Every row belongs to one group in each of 4 separate groupings. Each group adds its own fixed numbers to the row, and there is some noise. The rows also spread widely along 18 directions, which tell nothing about the answers.
Known rows, each followed by its group in each grouping:
[ 12  29  28  38  25  11  15  13 -24   9  -3 -29 -11   7   9  24 -20 -39
  47 -36  -1 -19   1 -12  -8  53   3  25   4  23  30  45  28  -6  21 -11
 -26   4]
q_287 q_318 q_855 Pon
[-19  11   0  -8 -20   7  -4  19   3  -1  -6  58  21   7  36   1 -22 -27
  24 -21 -42  52   7 -34  39  10  14 -26  31 -10 -12  32   9  35  13  18
  -7 -18]
q_991 q_96 q_258 Nedu
[ 12  -2  -7 -13   9   9   9  10  -5 -18  13   1 -21 -26  -6  26  12 -12
  -4 -11 -11 -13 -29   9 -22   4 -16  -4   6 -20  17  -1  -6 -20   3  -6
 -26  18]
q_580 q_584 q_737 kenun
[ 11 -15   6  -9  13  -7  11  13 -22 -13  -1   0  -9  17 -22  29  15  -4
 -19 -18   4 -21 -36   8 -52  59  -8  13  25   2  13  -8   2 -30 -13  -6
   1  14]
q_377 q_556 q_855 volu
[-20 -18  49  -8 -30 -15  -6 -11 -51 -18   1 -21 -10   3 -12  22  -7   1
  35 -26  -7   1 -31 -61  -5  85 -11   7   3  -9  23  29  -2  28  -5  -5
  15 -22]
q_287 q_96 q_737 Lir
[-63  -6 -23 -17  28   2 -49 -16   0 -15 -12 -32  73 -40  18   6 -46  20
  49 -12  28  20  17   2 -19  37   2  45  -4  10  45  -3  10 -31 -29 -43
  31  27]
q_580 q_584 q_258 kenun
[-19  15  37 -24 -22 -19   0  25 -12 -12  13 -11   9  34  14 -21   0  13
  18  18 -31  15  -2 -40  53  56 -27 -21  17   6  14   1  -9  25  51   7
  23 -33]
q_991 q_80 q_737 Nedu
[ -8  -7  16  -9  24  -5  15  39  -4  13   5  56   0 -38 -10  23 -13  15
  -8 -22 -13  20  -5   2 -10  32   7 -29  25  -4   6   4 -19  -1  -2   3
  -6  26]
q_377 q_80 q_258 volu
[-24  29  33   4 -23  17  -1 -13   3   0 -14 -52   7 -36  16   5  11  18
  24   9  -9  18  -3 -26  22  10 -12   7  -2  -6   8  -7 -35  -3  14   2
   0 -11]
q_991 q_318 q_855 Pon
[ 20  25  35  30   6  11  41 -19   8  12   2  10  -9 -12 -20   7  21   9
   8   2 -19   3  16 -12  -7  42 -29  27 -36  -8  -1  16  19  -4   2  -7
  -2  28]
q_580 q_556 q_855 Lir
[-37  15  59  41 -28   7   5   4  -1  35 -26 -23 -13  19 -23  34  13  24
   4 -16  -4   7   3  -6  -5  37  11  -1  14  -9 -11  -1 -39  16 -28  -3
  23 -19]
q_377 q_556 q_855 volu
[ 20  -4 -27 -53 -47  10   9 -46  -8  15 -21  29 -10   3 -14  -2 -41  12
 -43 -30 -15  22 -10 -36  -6  -6  -7 -16   0 -38 -14  31  29 -17 -37 -17
 -38  25]
q_287 q_556 q_258 Nedu
[-11  16  39 -24  -1  -1 -11  11   2 -16 -13 -42   0 -31  15  -3 -68  13
 -16  -4  24  -4 -14 -18  40  32  -4 -39  -5   9  21  17  13 -12  12 -30
 -10   0]
q_991 q_556 q_258 kenun
[ 13  -6   5  43 -37  17 -13 -21  20 -25  -9  25 -43  26  -4  34  48 -13
  24 -54 -49   9 -18 -43  -3  21   5  14 -28 -20 -35  43  34  33 -28  26
 -10 -10]
q_287 q_318 q_258 Nedu
[ 14  28 -32  16  24  18   3  -9  15   0   6 -27 -22  -8   7  -8  15 -40
  43 -16 -25 -18  -9   9 -26 -66  17  48 -23   9  26  19  17 -10  -7 -15
 -42   4]
q_580 q_584 q_855 volu
[-26   8 -30  -9   5   1   1  16  34 -28 -14  14  36 -22   2  40  42   3
  13  11  -9   4 -26  26 -40 -44 -18  16  -7   3  19 -28  -4 -42 -40 -41
  -1  14]
q_377 q_80 q_855 Pon
[  1   8  -9 -19  27  16 -28   8   4 -18 -11 -31  -1 -17  27  -9 -93  -9
 -29 -24  52  -5  -9   7  20   8  14 -23  11   0   7  21  42 -23   8  -8
 -28  15]
q_377 q_584 q_855 volu
[-70 -37  32   7 -36  -6 -40  -2 -15 -17  -6  -9  34  26  12  -8 -24   1
  14   3  20  19   8 -27  26  40 -25  -8  21 -40 -15   8  -8  60  -8  35
  46 -25]
q_991 q_584 q_855 Nedu
[  3   5  22 -12 -19   6   7  -3  -3  11   8  -8 -31  26   3 -24  -6 -17
 -20  -8 -24  24 -15 -22  -5   4  12   6  17  -6 -13   0 -16  15   7  16
  -7 -11]
q_580 q_584 q_258 volu
[ -9  37  -5  -4 -14 -17 -36 -31  32 -38 -26 -23   3  13   1 -18  15  27
  14  21  24 -21   5  11  34 -15 -39  38 -26 -22   4 -38  15   5  29   9
  21 -24]
q_991 q_318 q_258 Nedu
[-30 -18  54 -13  -5 -26 -20  37 -23 -18 -11 -55   1  -8 -33   3   9  52
   6   2 -30  -7 -33 -48 -10  67  17 -16 -23  38  15 -10 -30 -18 -37 -25
  25 -22]
q_377 q_96 q_855 Lir
[ -6   8  18  -1 -30  19  29 -10  15  53 -13 -19 -34 -27  -7  21  -9  33
 -31 -14 -10  20  -8 -11  -2  -4  12 -37  13 -22  -2  14 -31 -10 -12 -10
 -28  23]
q_580 q_584 q_258 Nedu
[ 16  28  -5 -13  50  11  13  15 -18   0  -8   8  30   3  10  -7 -22 -31
   0  -1   5  15   7  12 -38  56  -5  35  37  15  14 -16   9 -57  27   4
 -10  30]
q_377 q_584 q_258 Pon
[-10 -12  -6   9  10 -18  18  -3  22 -18  -3  66  18 -24  31  16  -3 -34
  22  -5  35  29 -21  19 -13 -44  10  36  11   0  17   5  36  35  -5  10
  18   5]
q_991 q_556 q_855 Lir
[-15   2  10   9  38   5 -19   4   3  -6 -22 -23  12 -42 -31  -4 -44  12
   3 -16  11 -10  -2   4 -29 -19  16  24 -45  16  13   5   8 -30 -69 -48
  -9  20]
q_377 q_584 q_855 volu
[  2  50  44  -2 -20 -19 -33   8   6 -16 -66  19  19  21  -2 -18 -41  37
 -11 -23 -22  34  13 -44  55  58  18 -10 -10  11 -32   6  18 -12 -11  15
  18 -36]
q_991 q_80 q_258 Nedu
[-26  10  33  -8 -18 -21   7  -1  10  -7  -5  24  27  18   6  -2 -12  21
   2  18   4  29   8 -29  33  65 -27  -5  -1   4   2   1  23  17  22  -2
  34  -3]
q_287 q_96 q_258 kenun
[ -7   0  34   3 -21  -6  -3   1  21 -26 -21 -11  -7  47  10  15  -1 -11
 -39  -6  23  13 -36  -4 -19  24   2   9  18   8 -16 -23  15  -9 -17  12
  22 -20]
q_377 q_80 q_258 kenun
[ 44  20  21  -5  55  15  22  -5  20 -21  30   0 -38  -5 -16 -43 -14 -13
 -41  22  17 -13  -1  25   0  13 -28  24 -34   7 -11 -25  32 -14  40  15
 -15  35]
q_287 q_584 q_855 volu
[-30 -63 -90 -32 -13   2  -6  -1  32   5  24 -13  21 -13  28  17  48  43
  -1   1 -16  19 -34 -16 -21  -9  17 -29  35 -17  19   7  20 -15  -8  31
   6  59]
q_991 q_584 q_737 Lir
[ 12  39  24  -4 -17  -1  12 -20  -3   2 -38  -3  11  22 -12  -7 -19  -7
 -11  -4  -8   1  10 -18   8  26 -20  13  -3 -14  -8   6  16 -20  -7 -10
  -9  -4]
q_991 q_556 q_258 kenun
[-17  11  18 -20  -9  45  18 -14  33  19   8  -9  -2  16   2  -6 -26 -16
 -58  10 -19  43  -2  20 -12 -22  -7  -9   2   0 -20 -25 -16 -19 -20 -56
 -16  15]
q_991 q_96 q_855 Nedu
[-13   0   3  23  13   9   3  20  38  -8  -2 -11   5   1  22  21  10 -17
  -1  -5   6   9 -23  16 -28 -13  14   5  17  20   4 -10  10 -19 -12  -7
   2  11]
q_377 q_318 q_258 Lir
[ 37 -18  -4  14  -6   7   5 -37  23 -48  -5  17 -40  21  -8  11  13   0
 -35 -25  22  -9 -33 -20  -7  39 -15  22 -39 -19 -29  20  79   7 -12  33
   0  19]
q_377 q_96 q_855 volu
[-17 -13 -20 -29 -10  -1  14 -20 -12  17 -11  43  43  -7  10  21 -34  -5
 -14 -14  16  38   2   5 -35  29 -14  20  43 -20  18   0   9 -19 -12 -22
   1  34]
q_580 q_318 q_258 Nedu
[  0  30   1 -27  28 -21 -22  27   4 -39 -23 -12  30 -15  34 -34 -39 -27
   1  22  38  -7 -14  13  16 -18  -2   8  27   7  14 -30  12 -22  35  26
  -3 -15]
q_991 q_584 q_258 Lir
[  1  46 -44  23  25  29  -7  -9  33  10 -11  24  32  62  10 -21  -4 -40
   9   0 -19   0  48  22  -8 -21 -15  32   3 -16 -21   3  48 -23   2  12
 -19  21]
q_377 q_96 q_258 Pon
[  4  32 -36   4  23  11  -1   2  45 -15   0  15  12  16  33   6  20 -29
  -8  15  20   2   0  51 -16 -24 -14  28  31 -12   3 -38  19 -28  37  25
  -6  18]
q_580 q_584 q_258 kenun
[  1  10  35  25  27  15  17   4  12  -8 -17  32  18 -10   1  16  -7 -17
 -26  -1  22  14   4  28 -19  33  -8  21  17  -9 -19 -19   3 -12 -11  22
  15  22]
q_991 q_556 q_855 Nedu

New rows. What belongs after each?
[ -7  13 -17 -26  31   2 -21  38  -7 -43   8   3  17 -39  34   1 -33 -47
  35 -10   3 -12 -28   2  10 -32  12  -8  13  18  31  14  13  -4  10  -6
 -36 -10]
q_287 q_96 q_855 volu
[ 24 -13  44 -17 -11   1  41  27 -19  14   1 -49 -32 -41 -13   6  21  25
 -43   2 -34   5 -55 -44 -28  29  24 -33  13  25   4   0 -46 -36 -21  12
 -26  16]
q_580 q_318 q_855 volu
[ -8   6  -2 -18  -6 -26  13  -1  -6  11 -26  45  25  25  -1  -1 -20 -12
 -21   2  40  10  -5  14 -28  -6  -7  20  43 -16   2 -18  14  -8  -7  24
   8  10]
q_287 q_80 q_258 Pon
[ -8  -2  -2 -15 -15 -19   3  25   9 -24   4 -22  26  82  20 -39  37 -29
 -15  35 -31  17 -22 -22  -8  14  -3  19  27  26 -10 -29  13  -9  12  29
  28 -24]
q_991 q_584 q_855 kenun
[ 21  30 -47  -2 -16  -8   1 -19 -13  19 -42   7  -2  20   6  28  10   4
  22 -37   0 -15  -8 -21 -16  21  19  13  33 -19  11  29  36 -31   4  36
 -34  14]
q_287 q_96 q_258 Pon
[-19   2  29  -1  -9  10 -35   9  -1 -11  -9 -14 -14  19 -12  -3 -33   0
 -24 -17   5 -14   4   7   1  12  -9 -26  11 -32 -22  -9 -12   7 -16  12
  -5 -10]
q_377 q_556 q_258 Lir
[  1  45   5  -2 -20  -7 -11  14  11 -19 -29   0   9  19  29   9   0   1
  15  -5   1  -3  -2 -23  43  27 -15 -24  21 -11  -3  15  25 -10  37  31
 -11 -16]
q_287 q_80 q_258 Pon
[-22  38  31  -4 -12  -3 -31 -11  -6 -10 -62 -50  20 -44  36  20 -60   2
  23 -35  46  20 -23 -18  11  12  43  21  24  20  28   2  -8 -24 -10 -10
   0 -30]
q_991 q_318 q_258 kenun
[ -8  31   5   3  -4   6  -2 -26   8  36 -33  29  -2  33 -31  27  -7  31
 -15 -27   5  21  21  31 -31  41   5  39  20 -13  -4 -27  -8 -24 -13 -25
  16   7]
q_377 q_556 q_258 Nedu
[ -3 -42 -20 -19  24 -11   0  18 -15 -30  28  27  10  -4   7  -9  10 -32
  21  -8 -20   7 -29 -14 -35   9   8  23   5  10  18  10  24  14  -9  17
   2  13]
q_991 q_96 q_855 Lir
[  9  30  46  -5 -11 -13  13 -16  -6   5 -45  -9  10  -4 -12 -21 -17  -3
 -21   6  15   7 -10 -12 -14  -2   7  26   6  -4  -9 -20 -12 -16 -22  14
   4 -11]
q_991 q_556 q_258 Lir
[-30 -30  22 -15   6 -34 -13  21 -20  -7 -17   9  22 -21  -6  10  -5  25
 -15  -2  33   2 -31  -3 -33  41  20   2  41  -1  10 -28 -29  -5 -22  39
  31   5]
q_580 q_96 q_258 volu
[ 18  13 -31 -17 -18   9  -3 -29  18  10  -2  -4 -28  47  17  -5  18  31
 -19 -17  -3  17   3  -9  21  42   3   7  25 -18 -11  -3  30  -2  50  53
  -3   9]
q_991 q_80 q_855 Nedu
[  7  18  39  -5   9  14  27  -7  15   9   4  -2 -27 -19  29  12 -22  -2
 -33  -4  49  32 -22  12   1  26  12   2  33  11   3 -18   0  -4  42  31
   0  13]
q_287 q_80 q_855 Pon
[-32  -9  38  27  -5   2  -1  -7   2  27 -26 -24   2   6 -23  24   9  45
 -16 -11  27   5   1   1 -28  44  10  14  16  -8 -10 -22 -23  -7 -34  28
  29  10]
q_377 q_80 q_855 Nedu
[ -8  18  15 -17  -2  -8 -11  -4  26 -35  -6 -19  10   7  18 -17 -35  -3
 -14  15  31 -10  -8   3  25  -2 -33  -2 -15  -1  11  -8  33  -7  18 -16
   0  -4]
q_580 q_80 q_258 Nedu
[-25  -1  -1  -9 -21  -5   3 -20  -2  19 -13 -43  10  -3 -15   2   6  36
   6   4  -4  -4  -4 -25 -11  14  -3  11 -14  -4  18   7  -3 -13 -26 -18
   0  11]
q_580 q_96 q_855 volu
[-15  23 -16 -16   7  -8  -9  21   1   1   5  -6   7  10   0  19  12   6
  19  -2 -21 -12  -1  23  -9  21 -20   8  25   0  33 -19 -21 -23  29 -35
  -9   1]
q_580 q_318 q_258 volu
[ -3  14  21  50  18  20   4   5   7 -23  -5   1 -16 -45  29  32  25 -43
  45 -18  27  -7 -20   5  -3 -15   0  26  13 -25   3  10  -6  31  17  55
  -9  -7]
q_377 q_584 q_855 volu
[-19   9 -26  12   0 -11 -13  -8  22 -28 -11  66  35  -5  43  20  25   3
  38  -7  21  44   6   2  12  40  -8  36  29 -23  -1  -6  27  21  41  62
  42   5]
q_580 q_584 q_258 Pon
[-22   0  26  -3 -22  16  29 -23 -21  40  18 -26 -35  -1 -15  27  28  -6
  17  -8  -2   6 -12   9 -45   4 -11  34  24 -16  27 -17 -52  13   9 -18
  -9   1]
q_287 q_318 q_855 Pon
[-21  22  23  12  21  -4  -8  38  13   5  -1  -4   4  28  36  -7 -56 -38
 -14  -2  39  12   3  35  10 -16  23  -1  37  21  11 -10   9  10  22  -2
   1 -20]
q_580 q_584 q_855 kenun
[ 14  67 -13 -11  15  12   5 -21  19 -18 -39   7  29  -8  30  23 -24 -28
 -16  11  66   0   0  55  -7 -10 -35  42  35 -14  11 -45  17 -54  38  -4
 -16  10]
q_287 q_318 q_855 Pon
[ 33  12 -14 -22   3 -27   4  17 -14 -31 -25   3  -2   8  -6  -5 -16 -19
 -11 -12  -7 -29 -36 -21 -13  -8   6   3 -11  16  13  21  42 -30 -22  -8
 -35  -7]
q_580 q_96 q_855 volu
[-49   9 -26   7 -15  39 -52  -6  60 -17  14 -26   2  35  26 -17  33   8
  10   4 -25  17  17  10  16 -43  -7  -3   1 -25 -30 -28 -13  14   1  35
  10  -8]
q_377 q_80 q_258 Pon
[ 19  -9  13  21  10   5 -12  22   0 -11  10 -40 -59  55 -15  -3  40  -9
  -4 -30 -26 -29 -38 -10 -37   9  36  14   8  14 -11  -8  -3  -5 -11  55
  -6 -14]
q_377 q_80 q_737 Pon
[-22  28  -1  18   5   8 -14  25  18 -19 -26   3   7   3  17  71 -23  -4
   6 -32  19   0 -13  33  -2  47  -9 -10  13   6  22  14  22 -35   3 -63
 -10   2]
q_580 q_584 q_855 Pon
[-10 -25  -5  -2  28   2 -20   5  11  -6  17  -5 -24 -22 -19  -4  26  33
  -7  -7   5 -11 -12  15 -30   3  14  10  -2  -5  -4 -30 -10  -1 -11  48
   7  29]
q_287 q_80 q_855 Lir
[ -9  20  36 -12   9  14  -8   4   9 -25 -14  17  22  21  -6 -15 -31 -16
 -45  10  13  24   6  19 -12  12 -29  14   2  -8 -27 -39  -3 -21 -15  -6
   8  -3]
q_377 q_80 q_855 Pon
[ 32  28  51  33  15 -45   8  17 -23  -4 -40  13 -57  26 -44  24 -26   3
   9 -38  25 -58 -19  -1  -1  58   1  16 -28   6  20  28  40   8   9 -12
 -11 -25]
q_991 q_96 q_258 Pon
[ 17  -5  11  43 -22  17  11 -14  45 -12  -4  -2 -49 -32  38  10  10  17
  -5 -17  25  16 -21 -43  51 -10  17 -35 -19 -25 -29  50  54  48  20  83
 -10  11]
q_377 q_584 q_855 Lir
[ -6  -1  22 -14   2   3  17   2   1   8   9 -21  -3  22  15 -10 -20  -4
 -27   4  29  15 -16  -2  -8  23  -1   3  29   9   7 -12   7   0  23  15
   7   4]
q_377 q_80 q_855 volu
[-38  -2   3  -6   3  -4 -40   6  -8 -11  10  -9   4  27 -13  10 -24  31
  33 -18   2 -11  20   5  22  63 -19   7 -10  -4  23   4  14  17  15 -30
  23 -10]
q_377 q_556 q_855 Nedu
[  6  14  -5   5  23  -3 -18  16   4 -18 -13  20   9  27  -2 -10 -22 -27
   0 -18   0  -9  -3  11 -16  -4  11  18   9   3  -4   0  27 -10 -16   6
  -6  -3]
q_377 q_556 q_258 volu
[  5  57  -2  10  15   3 -26  29  30 -37 -24  41 -11  -9  34   9 -18 -48
  10  -7  35 -16  -6  53  23 -75   1  -4  31 -28 -10 -26   1  10  36  44
 -23 -36]
q_377 q_556 q_258 Pon
[ -4  -2 -18  -9  -9   8  25 -33  27  23   4  19   3 -28   4  -3   1   5
  -6  -1  -6  34   0  -3 -23 -43   3  28 -10  -7  11   3  11   0 -21 -14
  -9  33]
q_580 q_318 q_258 kenun
[-38   4  -8 -61 -45 -21 -20  -6  11   2 -16  -8   8 -28  12  11 -25  66
 -15   5  22  36 -25 -12  31 -16  13 -26  20  -1  27 -26 -22  -5   9 -25
  16 -13]
q_287 q_318 q_737 Pon
[-31 -29 -12  10 -17  33   8 -33  19  43  17 -37 -19  -9 -23  52 -17  52
  -8 -43 -14   3   4 -10 -19  52   0 -22 -30  -7  23  55  24 -12 -47 -85
 -12  60]
q_580 q_556 q_855 volu
[-48  20  20   4  37  16 -56  26  26 -12   3 -45  38 -15   1 -45 -61  28
   1  18   3 -17  46  14  35   5 -12 -28 -27   3  -4  -7  -2 -15 -12  -9
   7  16]
q_580 q_556 q_258 Pon
